The groups are shells around one centre, one inside the other: the same stretched ball of 5 dimensions in 9 sizes.
In the rows, zero is written as 128.
Some rows, each with its group after it:
[178 110  79 115 162 116 118 114 148] => j521
[123 142 107 177  63 112 161 143  82] => j824
[169 153 122 119 151  98 180 100 128] => j608
[171 125  92 106 170 115 116 103 115] => j909
[127 120  78 187 101 111 123 109 126] => j601
[152 127  93 135 152 118 111  96 106] => j162
[128 142  83 126  92  84 160 149  86] => j521
[182 115  86 116 152 114 138 122 154] => j909
[133 128  87 131 135 120  88 109  59] => j601
[117 141  93 153  99 107 122 121  60] => j133
[145 121  79 159 143 107 120  89 141] => j601
[166 125  88 151 119  97 177 124 177] => j515
[158 133 105 135 163 118 119  83 111] => j133
[113 132  85 186  58 103 150 143  96] => j824
[133 139 119 162 110 137 110 109  51] => j824
[142 122  90 146 156 130  76  83  81] => j521
[126 154 119 162  99 111 150 112  67] => j515
[163 139  88 138 130  74 202 114 188] => j601
[169 148 108 103 135  89 188 130 129] => j515
[129 138 102 151 135 120 101  90  65] => j202
[148 126  97 175 115 116 143 105 139] => j202
[157 139 119 139 144 128 126  97  90] => j608
[132 130 102 148 123 134  87 108  46] => j824
[159 152 112 111 149  94 167 105 110] => j133
[155 135  84 109 124  86 164 139 123] => j202
[134 124  93 146 101 130 100 136  57] => j909
[178 129  98 122 187 106 139  75 160] => j521
[180 131 110 131 121 113 179 136 150] => j601
[146 127  96 153 141 121 111  93 106] => j162
[121 144 109 182  86 114 143 115  81] => j515
[131 119  71 154 131 111  96 102 102] => j909
[127 121  75 148 124 117  88 111  77] => j824
[167 147 111 134 134  91 195 110 157] => j162
[129 133  81 144  92  95 146 142  97] => j162
[118 141  93 155  85 103 138 135  67] => j608
[182 123  87 122 138  94 181 128 186] => j202
[147 123  71 133 129  93 139 121 136] => j133
[147 137  95 137 151 103 132  89 116] => j133
[123 145 110 164  96 116 134 117  63] => j162
[155 136  91 108 126  97 152 138 104] => j202
[153 138 103 146 147 105 145  88 130] => j608
[148 143 102 154  91  92 195 137 140] => j608
[162 136  98 142  89  92 204 154 157] => j909
[143 145  92 111 107  87 166 148  91] => j521
[158 157 126 136 139 100 180  96 118] => j515

New rows. What belongs after each?
[147 124  80 152 149 104 122  87 138] => j601
[163 123 105 148 152 132 111  92 116] => j202
[194 136 120 114 188 115 156  80 158] => j521
[178 130  98 134 114  96 198 142 177] => j909
[140 144 100 159  97  91 183 125 133] => j162
[127 136 106 179 109 124 118  98  82] => j515
[115 133  79 156  74 100 134 148  73] => j202
[170 124  71 113 140  81 171 129 175] => j909
[182 144 108 104 167  88 186 102 162] => j515
[141 133 112 177  98 127 140 116 101] => j202
[171 152 111 115 160  83 191  95 155] => j824
[150 112  61 128 129 101 118 130 129] => j601
[173 132 110 134 164 119 138  87 136] => j133
[148 112  85 146 120 133  94 126  91] => j909
[117 151 102 162  89  97 155 120  78] => j515
[137 116  78 161 127 120  96 104 106] => j515
[118 141  88 170  85  92 156 124 103] => j515
[168 120  94 121 132 122 128 133 113] => j909
[164 135 124 157 139 133 137  93 116] => j601
[121 140 109 165 105 128 106 108  47] => j515
[164 143 119 130 112 112 174 136 110] => j202
[120 135  95 143  92 121 107 139  35] => j521
[164 135  99 143 100  94 198 142 160] => j515
[133 155 111 150  73  91 195 149  97] => j909
[144 113  74 164 124 113 116 109 137] => j202
[130 146  99 134 119 101 136 115  73] => j133
[126 141  96 174  69  96 175 141 111] => j515
[119 129  74 147 113 104 105 117  75] => j909
[177 133  96 117 164  96 164  99 164] => j608
[141 131  91 155  81 102 166 149 119] => j162
[167 126  85 126 163  99 142  96 156] => j515
[169 160 125 112 158  90 189  95 128] => j909
[171 139 115 107 161 118 136 105 100] => j202
[137 113  67 156 116 110 111 119 122] => j515
[145 131 104 170  96 118 153 125 119] => j608
[141 150 109 142 140 101 146  90 100] => j515
[151 148 116 131  91 105 182 151  93] => j601
[108 129  68 178  67  90 145 140 105] => j521
[120 139 114 164  93 137 101 121  27] => j521
[180 137 113 122 128 106 185 132 147] => j202
[157 160 141 132 129 117 167 108  79] => j521
[160 136 121 153 127 129 141 106 106] => j515
[128 118  63 152 112 102 112 123 110] => j824
[175 140 115 143 149 103 181  93 168] => j824
[151 144 116 123 129 118 134 119  69] => j515
[114 145  92 179  88  92 157 113 103] => j521
[132 116  72 155 114 115 102 120 100] => j133
[154 116  75 145 128 108 129 119 141] => j162
[156 124  67 125 125  81 166 132 163] => j824
[124 138  83 147  92  91 151 136  94] => j608
[123 132  82 163 119 104 116  99  97] => j824
[124 141 104 181  66 109 163 138  94] => j202
[136 119  89 168  94 128 114 131  93] => j133
[114 124  77 181  97 114 104 111  87] => j824
[161 158 125 123 155  96 175  89 118] => j824
[158 149 109 112 123  93 178 132 107] => j133
[119 139 100 164 110 116 112 103  63] => j133
[142 164 134 142  98 105 186 127  78] => j521
